There are 4 ways to turn a row about zero (a turn may also mirror it). The second row of each pair is the first, turned, with some noise.
In the rows, 128 means zero.
Some pairs, each with its turn after it:
[168 162 113 134 166]
[100 100  92 145 166]  L

[180  89 167 131  83]
[214 127 133 135 146]  Z

[131  85 133 150 164]
[179 114 131 152 115]  B

[179 116 117 105 180]
[127 101 129 136 201]  L

[144 162 117  76  79]
[183 132  95 178 114]  L

[132 117 154 159 178]
[ 76 105 157 114 148]  L

[154 156  91 168  77]
[ 91  79 160  78 127]  B

[121 121 116 108 104]
[115 148 134 112 110]  B

[101 174 104  99  93]
[103 174  77 122 124]  Z

[ 79 110 132 106 134]
[107 126 122  78 137]  Z

[117 134 157  84 175]
[145 171 102 162 159]  B

[100  92 164  90 138]
[158 109 186 122 124]  L

[128 107 122 153  93]
[138 117 164 132  98]  T

[138 145  90 122 166]
[140 138 170 140 163]  B

[110 105 153 175 151]
[ 89  84 126 154 110]  T

[113  97 137 101 142]
[151 158 119 144 113]  B

[144 170 177  98 148]
[105 178  77 139 134]  T

[132 106 169  92  79]
[182 158 115  95 155]  Z

[104 159 161 120  86]
[100 169 136 104  92]  T

[170 107 117 172 116]
[164  89 125 170 118]  Z

[166  84 115 160 141]
[155  92 140 175 129]  T

[151  77 174 115 163]
[100 132 133 199 163]  T

[115  88  82 159 149]
[119 146 120  64 150]  L

[104 149 139 161 153]
[ 89 111 138 144 155]  Z

New pairs, each followed by its turn:
[102  96  97  90 172]
[101 114 146  76  84]  Z

[169 145 172 110  95]
[131 140 139 198 126]  L

[140 146 167  76 136]
[149  90 152 175 134]  L

[154 136  88 104 103]
[145 153 100 135  86]  Z

[159 140  81 125  78]
[154 171  74 144 133]  L

[ 89 177 139 176  77]
[ 99 150 102 134  44]  L

[124 135 159 100 166]
[141 154 103 156 156]  B

[121  80 174  79 172]
[182 185  85 157 124]  B

[148 176 111  76 149]
[153 165  80 102 165]  T

[167 177 164 107 146]
[128 177  72 145 127]  T

[143 121  85 146  84]
[141 181  89 118 129]  L

[127 113 162 113 164]
[157 146 100 154 139]  B

[142 102 136 146 131]
[154 111 121 124 117]  B

[150 115  92 112  86]
[166 169 103 135 143]  L

[176 121  93 114 141]
[180 125 115 145 154]  T

[ 92 153 136  91 133]
[ 94 166 126  97 136]  Z

[169 127 132  96 102]
[133 152 118  77 138]  B

[145 112 109 161 136]
[152  96 150 121 123]  B

[120 163 124 167 156]
[ 88 116 138 165 139]  Z

[121 161 161 178  84]
[133 132  96 170 191]  Z

[112 131 173 153 156]
[ 87 106 164 127 112]  L

[ 93 122 164 165  87]
[136 109  98 124 192]  Z

[159 106 153  89 106]
[162 144 159 167 149]  L

[ 80 107 123 158 111]
[102  94 166 109 109]  T

[ 76 124 103 145 120]
[100 125 156 161  93]  B

[ 95  86  83 121  85]
[117 147 162 114  60]  B

[134 178 118  97 177]
[131 141  63 103 162]  T

[135 164  78  84 127]
[171 102  71 136 138]  L

[126 113 180  85 154]
[ 86 163 122 158 166]  T

[127 159 112 169 179]
[126  79  70 120 122]  T

[119 165  84 107 172]
[137  74  80 111 142]  L

[155 168 105  77 113]
[130 193 115 134  89]  Z

[154 177 119 159 125]
[114 141 122 187 127]  Z

[121 149 112 131 108]
[ 99 124 143 120 129]  B

[117 101 134  88 121]
[138 172 118 128 106]  B

[ 81 167  85  92 175]
[101 172 178 184 162]  B

[130 162 127  82 161]
[149  71 116 144 138]  L

[117 158 135 100 169]
[128  67 124 133 129]  L

[152 137  80 139 101]
[116 115 174  90 126]  B

[113  81 104  78  94]
[157 128  95  68  96]  Z

[126 176 141 147 161]
[113 122  70 120 114]  T

[105 163  76 144 140]
[121 109  71  96 111]  L

[166 175 151 120 167]
[131 150  59 145 133]  T

[176 122 177 180 124]
[157  67  82 103 138]  B

[139  93 136  94 156]
[123 134 135 156 175]  T

[176 169 106 109 141]
[129 106  83 164 160]  L

[118 171 121 103 160]
[131  73 103 135 125]  L

[108 179  92 108 158]
[ 64 157 124 133 101]  Z

[ 96 102 167 134 138]
[120 121 182 113 109]  L

[159 157 160 124 152]
[129 158 171 155 140]  Z

[139  95 144 127  99]
[140 130 107 102  96]  B

[ 86 120 128  78 179]
[ 87 126 118 106 195]  T

[168  90 149 164 104]
[143 121 153 187  96]  T

[100 124 178 157  96]
[138 118 113 124 196]  Z

[170  79 112 160 158]
[156  83 130 185 139]  T

[144  80 171 158 143]
[102 109 142 195 118]  T

[173 117 139 129 141]
[148 136 116 173 133]  T

